There are 10 hidden switches. A switch that is on adds its own fixed numbers to the row, and there is some noise. The rows also spread widely along 9 directions, which tell nothing about the answers.
In the rows, zero is written as 128.
Known rows, each followed by its switches (1 for on, 0 for off):
[125  60  41 108 118 117 130 133 149 193 102 128 147 127 133  85 139 121
 123 114  83 103 113 133 110] -> 1 1 0 0 1 0 1 0 1 1
[ 84 109  93 106 119 101 141 182 120 173  95 153 163 130 166  73  88 150
  79 119 112 117 128 113 128] -> 0 0 0 0 1 1 0 0 0 1
[124 129 129 135 111  90 126 156 136 148 128 140 168 111  83 131 130 109
 101  76 123 118 144 131 177] -> 1 1 0 1 1 0 0 0 1 0
[117  89 107 134 148 112 127 141  67 159 160  77 174 138 117 159  55 106
  83 136  66 100 161 144 183] -> 1 1 1 0 1 0 0 1 0 0
[137  93  82 113 131 116 119 137 106 183 157 102 147 139 112 127 105  90
 129 132  62 114 124 148 156] -> 1 1 0 0 1 1 0 0 0 0
[ 93 118  85  94 139 174 103 133 144  95 179 117 140 186  91 176  93 114
 126  83 117 108 147 161 152] -> 1 1 0 0 0 1 0 1 0 0
[120 106 103 116 168  83 168 137 133 190 129 103 131 129  88 113 124 140
 100 135 118  78 130 131 171] -> 0 1 0 0 0 1 0 1 1 1
[111 107  93  95 160 117 120 121 143 165 119 147 124 156 133 132 157 111
 122 138 134  99 105 115 128] -> 1 1 0 0 0 0 0 0 0 0
[136 132 108 121 110 131 112 177 101 167 149 124 148 146 118 125 135 104
  83  95 137 139 148 140 124] -> 0 1 0 1 0 1 1 0 1 1
[120 121 157 144 137  97 150 146  97 175 174 103 163 137  87 141 127 130
  45 149 120  97 177 131 190] -> 0 1 1 0 1 0 1 1 1 0
[114  52 100  98 139  82 153 133 106 223 158 110 165  93  74  91 127 101
  85 152  76  95 128 131 182] -> 1 1 1 1 1 1 0 0 1 0
[142 137 122 132 111  95 154 124 135 163 154 133 136 156  97 115 155 141
  72 131 103  96 174 130 179] -> 1 1 0 0 1 1 0 0 1 1
[ 95 109  58 101 138 152 113 123 194 105 125 165 136 151 100 119 120 154
 134  72 135 105 129 152 110] -> 0 0 0 0 1 1 0 0 1 1
[126 110 123 144 132  99 110 145 136 158  91 163 145  99  82 145 148 131
 118  91 154 115 137 134 162] -> 0 1 1 1 1 0 0 1 0 0
[160  88  61 146 144 118 101 108 152 160  92 139 126 109  97 142 166 119
 139  91 128 105 119 137 105] -> 1 0 0 0 1 0 1 0 1 1
[ 96  79  55 104  91 177 116 126 121 138 151 101 142 182 146 142  91 135
  90 125  71 104 180 155 140] -> 1 1 1 1 0 0 1 1 0 0
[151 115 115 144 175  98 100 127  69 166 143  95 136 125  82 182 114  79
 126 128 122 110 128 142 160] -> 1 1 1 0 0 1 0 0 0 0
[169 143 132 163 147  86 140 130 122 187 129 123 132 133 100 132 178 121
  91 142 136 104 145 129 151] -> 0 1 0 0 1 0 1 0 1 1
[116  65  69  92 113 163 115 142 122 182 188  94 158 138 119 122 122  97
  98 132  72 121 132 160 116] -> 0 1 0 1 0 0 1 0 1 0
[108 128  84  95 107 150 111 125 160 119 148 154 109 196 113 139 142 136
 108  93 134 106 158 136 138] -> 1 1 0 0 0 1 0 1 1 0
[137 187 120 135 140 128 125 164 139 110 172 105 150 157  64 163 107  99
 135  60 132 122 151 165 180] -> 0 1 0 1 0 1 0 0 1 1
[142 154  88 136 147  80 133 142 127 174  77 120 116 150 156 126 124 106
 152 126 100  99 106 110 157] -> 1 0 0 0 0 0 0 0 0 0
[105 105 123  95 192 134 120 134 100 149 173 111 154 139 109 173 118  91
  83 143 133 102 123 121 150] -> 1 0 0 1 0 0 0 0 0 0
[107  71  81  78 119 120 141 134 182 193 143 164 135 124  76  81 168 133
 124 113 110 102 108 136 148] -> 0 1 0 0 1 1 0 1 1 0
[105 109 108  86 105 130 152 139 182 177 155 163 132 151  93  81 201 151
  78 127 146  99 137 125 131] -> 0 1 0 0 0 1 1 0 1 1

New rows. What belongs after each?
[158 106  66 138  96 118 117 133 140 195  79 159 111 147 139  98 179 136
 110 115 129 117 150 131 122] -> 0 1 1 1 1 0 1 1 1 1
[120 125 112  81 150 149 135 119 174 159 154 172 119 171 115 123 207 129
  99 148 155 101 126 124 130] -> 0 1 0 1 0 0 0 0 0 1
[131 110  80 125 126 116 103 149 159 156  89 160 136 119  99 128 142 116
 149  68 140 123 112 143 134] -> 0 1 0 1 1 0 0 1 1 0
[132 143 107 107  84 130 135 155 165 168 161 141 146 138 117 108 161 120
 131 117  75 118 126 139 168] -> 0 0 0 0 0 0 0 0 0 0
[143 111  78 123 169 137  98 118  60 154 133  87 103 178 155 185  83  98
  97 147 108 107 156 138 132] -> 1 0 0 1 0 1 0 1 0 0
[ 81  90  81  87 136 145 143 138 167 147 151 128 146 151  91 118 100 138
 118 112 100  96 139 157 165] -> 0 1 0 1 1 1 0 1 0 0
[ 94 118  67 102 156 130 113 138 129 136 121 135 138 174 171 120  84 122
 114 125 110 109 120 127 109] -> 0 0 0 0 1 0 0 0 1 0
[166 132  67 128 115 144 110 108 125 142 145 111 113 185 142 151 139 110
 116 120  89 113 162 152 133] -> 1 1 0 1 0 0 0 0 1 1
[112 110  95  86 104 143 110 151 148 143 157 164 140 168  99 124 141 109
  98  84 130 124 147 134 152] -> 1 1 0 1 1 1 0 1 1 0
[ 98 102  84 122 110 103 148 167 136 145  99 123 172 130 123 105  75 145
  86  76  98 104 157 129 170] -> 1 1 0 1 1 0 0 1 1 1
[130 107  77 140 124  88 111 160  87 166 103  98 153 124 126 127  61  94
 122  89  83 125 139 144 149] -> 1 1 0 1 1 1 0 0 1 0
[118  73  75  86 164 146 109 166  87 174 182 112 167 142 117 130  81  90
  87 117 105 128 115 141 120] -> 0 0 0 0 1 1 0 1 1 1
[ 89 123 100  91 125 113 164 136 156 177 152 130 135 163 113  85 133 136
 118 155  88  86 130 135 178] -> 0 1 1 0 0 1 0 0 0 0
[ 78  92  93 120 115 122 122 142 124 129 129 123 157 147 119 123  86 148
  71  96 120 104 166 137 129] -> 1 1 0 0 1 1 1 0 1 0
[ 85  95  69  95 141 119 149 132 169 153 112 144 137 149 121  86 112 155
 100 116 119  92 139 137 130] -> 0 1 0 1 1 1 0 0 1 1
[140 177 129 140 153 112 132 100 163 122 162 141 104 184  77 155 162 132
 121 121 140  92 164 149 169] -> 0 1 0 0 1 1 0 0 1 0
[109 121 155 108 110  78 130 190 115 177 163 160 191  98  54 100 144  91
  86  86 133 131 123 115 194] -> 1 1 1 0 1 1 0 0 1 0
[177 103  73 126 115 110 141 111 181 199 108 149 108 130  91 105 199 131
 138 119 103  98 134 144 157] -> 0 1 0 1 1 0 0 1 1 1
[150 171  89 135 149 152  65 157  97 115 122 132 123 175 157 188 104  77
 151  87 141 145 121 147 108] -> 0 0 0 1 0 0 0 0 0 0
[134 132  92 124 182 104 134 138  89 172 155  69 123 171 113 151  78  95
 124 138  96  95 131 147 165] -> 0 1 0 0 0 1 0 1 1 0
[138 106 140 137 165 111 114 117  97 153 147 120 150 121  93 177 138 104
  80 134 130 106 151 133 159] -> 1 1 0 1 1 0 0 0 0 0
[146 102 129 114 189 146 127  97 114 162 211  99 141 146  82 181 165 110
  81 174 121  92 144 151 145] -> 0 1 0 0 0 0 0 0 0 1
[ 96 116  84  84  52 131 134 192 153 153 143 178 172 151 117  67 120 137
  86  70  96 133 150 122 167] -> 1 0 1 0 1 1 0 1 1 1
[158 147 111 110 118 144 136 154 149 177 207 109 154 158  80 127 179  86
 122 116  99 121 122 152 160] -> 0 1 0 0 0 0 1 0 1 1
[100  73 103  91 170 122 134 139 150 175 129 146 148  97  71 123 157 127
 109 115 156 100 105 138 133] -> 0 1 0 1 0 1 0 0 0 1
[131  83 103  73 150 159 117 136 112 178 228 125 167 152  83 148 142  72
  99 149  83 115 121 137 174] -> 1 0 1 0 1 0 0 1 0 0
[104 144 137 130 124 105 141 167 172 152  87 158 136 119  86 129 168 144
 111  80 177 104 129 122 165] -> 0 1 0 1 0 0 1 1 0 0
[142 115  87 113 154 135 108 159 125 167 153 130 163 126 113 136 124  87
 139 108 100 129  98 146 134] -> 0 0 0 0 1 0 0 0 0 1
[135 106  42 118 170 144  97 113 112 150 138 100 116 171 147 151  77  96
 161 134  76 110 115 163 111] -> 0 0 0 0 1 1 0 0 0 0
[ 82 104 118  84 118 145 101 148 148 128 146 178 157 153 125 139 153 126
  80 106 155 122 126 117 119] -> 1 1 0 0 0 0 0 0 0 0
[165 128  91 160 146 109 143 106 174 169 114 122 112 112  64 137 175 140
 151 115 113  86 134 158 155] -> 0 0 0 0 1 1 1 0 0 1
[106  71 111  97 156 121 102 163  62 166 153 112 158 116 110 158  86  97
  54 109 138 122 140 121 134] -> 1 0 0 1 0 1 0 1 1 0
[141  90  68  87 112 118 115 134 150 209 102 182 121 138 154  88 189 102
 126 141 103 119  98 108 123] -> 1 0 0 1 1 0 0 0 0 0
[ 71 145  76  95 180  99 170 126 155 132  91 123 112 200 150 105  93 151
 100 129 144  70 140 109 148] -> 1 1 0 1 0 1 0 0 1 1
[134 108  78  72 115 149 131 141 191 191 145 172 130 148 114  91 210 110
 137 128 118 116  96 134 131] -> 0 1 0 1 0 0 0 0 0 1
[105 131  98 109 134  93 156 189 158 179  98 143 173 118 120  81 112 115
 134  94 108 114 100 125 168] -> 0 1 0 1 1 0 0 0 0 1
[115  84  89  96  91 157  91 152 160 156 113 199 137 124 127 120 170 135
  99  92 140 134 129 130 110] -> 0 0 0 1 1 0 0 1 0 0
[ 54 125 102 105 196  89 135 150 152 122  91 133 143 140 103 125  82 140
 124  88 176  88 101 121 132] -> 0 1 0 0 0 1 0 0 1 0
[136 115  95 127 135 120 139 125 122 198 124 108 113 154 148 121 155 120
 104 169 101  97 137 133 134] -> 0 1 0 1 0 0 1 0 0 0
[101 114  94 103 150 100 135 132 155 167 107 149 130 138 134 106 145 137
 113 129 132  96 105 112 125] -> 0 0 0 0 0 0 0 0 1 0
[138 113 102 108 170 120 127 178  67 203 158  96 145 143 109 132 114  80
  84 132 136 120 125 124 148] -> 0 0 1 1 0 1 1 1 1 1
[ 97  87 108 104 132 130 122 192  90 167 152 112 178 120 114 126  75 117
  78  99 114 126 131 140 143] -> 0 1 0 0 0 1 0 1 0 1
[ 88 158 124 137 140  84 145 149 160 121 104 125 151 130  88 127 104 141
 123  83 139  94 145 137 185] -> 0 1 1 1 0 0 0 0 1 0
[146 111  70  92 177 136 105 145  92 189 185  86 143 170 135 141 107  48
 149 145  81 123  84 145 125] -> 0 1 0 0 0 0 0 0 1 0
[101 128 110 109 170 115 111 142 124 140 127 159 145 149 122 134 122 110
 100 116 158 115 126 119 131] -> 0 0 1 1 1 0 0 0 1 0
[129 126  96 131 114 109 125 184  94 166 150  89 165 137 103 131  75  93
 108  81  83 123 141 137 175] -> 1 0 0 0 1 1 1 1 1 0
[178 127  94 130 171 130 110 112 112 177 150 129 119 156 133 154 162 100
 119 160 111 113 125 138 124] -> 0 0 0 0 1 0 0 0 0 1
[130 113  83 121 118 114 137 112 201 158 108 151 126 126  70 116 189 127
 141  90 127  93 128 139 155] -> 1 1 0 1 1 0 1 0 1 0
[ 80 120  80 108 187  70 171 140 129 190  78 116 124 153 146  82  78 129
 130 161 106  77 111 116 170] -> 0 1 1 1 1 1 0 0 0 0
[126  90 114  88 142 116  98 186  81 198 152 169 174 127 107 111 148  69
  89 117 145 145  98 111 134] -> 1 1 1 0 1 1 0 0 0 1
[ 93 143  93 108 145 130 115 152 140 102 147 111 151 162  88 155  77 103
 132  60 125 111 139 152 160] -> 1 1 0 1 0 1 0 0 1 0
[166 170 130 164 175  72 132 161  78 182 132  80 150 136 120 156  90  71
 144 133  88 113 115 138 187] -> 0 1 0 0 1 0 0 0 0 0
[113 140 150 112 114 109 148 173 113 180 193 109 169 136  64 124 145  95
  86 124 107 111 143 129 204] -> 1 1 1 0 0 1 1 0 0 0
[ 92 102 127  71 169 165  95 145 108 133 182 156 152 175 105 178 143  92
  73 124 175 120 134 120 143] -> 1 1 1 1 0 0 0 1 0 0
[162  75  87  91 170 136 111 103  86 202 192 131 128 150 103 139 169  82
  74 174 111 111 139 128 131] -> 1 0 1 1 1 1 0 0 1 1
[122  78 133 101 216 132 120 139  90 177 170 115 155 125  89 177 139  98
  75 149 164 104 109 126 134] -> 0 1 0 0 0 0 0 1 0 1
[123 149 105 153  89  96 141 142 127 169  93 121 112 157 153 107 130 157
 100 133 105 102 166 134 145] -> 0 1 0 0 0 1 1 0 0 0
[ 58  64 115  96 118 111 129 170 112 178 143 147 183  99 107  84 111 140
  46 123 132 116 135 116 125] -> 0 0 1 0 1 1 1 0 1 0
[132  89  75 109 105 124 116  95 164 161 114 169  98 163 109 118 176 150
 107 119 122  96 153 132 132] -> 1 1 0 0 1 1 0 1 1 0
[117 101  82  86 133 117 108 131 154 170 135 165 128 144  85 112 173  99
 141 101 139 112  99 123 137] -> 1 1 1 0 0 1 0 0 1 0
[162 147  81 161 152 111 121 157  81 152 148  61 155 137 120 157  46  92
 146 106  54 119 140 170 167] -> 0 0 0 0 1 1 0 0 0 1
[ 61 127  77  65 121 121 149 196 154 159 128 165 171 170 136  51  92 120
 108  93 125 124 114 120 147] -> 0 1 1 1 1 1 0 0 1 1
[118 147  96 136 106 107 127 132 153 137  96 156 126 152 150 113 126 152
 100 110 117 107 161 128 140] -> 0 0 0 1 1 0 0 0 1 0
[100 115  55 119 146 102 133 147 131 154  85 126 135 163 161  91  73 141
 121 109 109 104 127 134 115] -> 0 1 0 0 1 1 0 0 1 1
[130 106  48 105 125 129 110 143 121 182 118 128 127 191 151 109 122  92
 136 121  95 115 118 129 132] -> 1 1 1 0 1 0 1 1 1 0
[127 121 131 143 145 107 128 154  69 168 162  78 157 123 106 162  94 102
  75 132 101 108 153 132 161] -> 1 0 0 0 0 1 1 0 0 0
[ 95  78  82  88 130 158 135 129 160 167 147 161 134 165 104 104 161 152
  85 135 136  99 143 136 129] -> 0 1 1 0 1 1 1 1 0 1
[110 152 131 126 141 148 105 160  95 105 181 106 149 167 107 187  78 118
  89  96 128 120 166 150 160] -> 0 0 0 0 0 1 0 1 0 0
[109  78  90 105 141 145 113 148  68 186 177  97 153 161 153 127  90 101
  70 169  85 120 141 146 112] -> 0 1 0 0 1 1 1 0 0 0
[136  81  42 119 141 123  87 149  88 162  99 127 140 151 131 133  82  96
 131  83 114 128 123 142 116] -> 1 1 1 0 1 1 0 1 1 1
[122 124 105 101 129 135 117 133 109 146 171 130 145 186 144 136 122  98
  73 138 105 119 157 128 145] -> 1 1 0 1 1 0 0 0 1 0
[ 90  98  86  51 109 179  95 167 128 143 181 168 147 181 136 130 132 105
  88 106 127 136 123 124 121] -> 1 0 0 0 0 1 0 1 0 0
[123 130  65  94  90 168 110 150 139 122 196 124 159 196 117 124  98 101
 116  84  71 133 155 164 144] -> 1 1 0 0 1 1 0 0 1 1
[104 164 126 140 122  91 131 173  94 152  99 135 139 164 166 116  82 131
  80 122 125 122 165 123 154] -> 0 1 0 1 1 1 0 0 0 0
[145 123  81 105  71 127  94 175 124 168 147 145 161 134 132 115 138  81
 133  79  81 147 113 130 139] -> 1 0 0 0 0 0 0 0 1 0
[ 97 110  90 113 146 133 127 130 117 133 164  91 140 159 114 144  77 125
  95 121 100 100 160 159 144] -> 0 1 0 1 0 1 0 0 1 0
[ 76 103  70  81 155 103 114 190 115 173 102 139 154 130 149  89  78 103
 126  94 130 125  76 112 107] -> 0 0 0 0 0 1 0 0 1 0
[106 127 107  90 154 141 135 123 154 136 135 169 115 171  98 140 167 145
  84 120 173  91 152 112 160] -> 1 0 1 1 0 1 0 1 0 1
[115  78  81 105 167 132 121 122 152 162 133 146 139 112  93 126 141 134
 119 122 127  99 112 143 117] -> 0 0 0 0 1 1 0 0 0 1
[104  99  68 106 154 128 126 143 118 150 134 112 149 156 132 116  77 123
  99 117 108 111 141 149 122] -> 0 1 0 1 1 1 0 0 1 1
[ 98 102  85  83 156 153  97 161  99 157 147 127 152 164 159 139  99  85
 108 130 123 132 105 134 105] -> 0 1 0 1 0 0 0 0 0 0
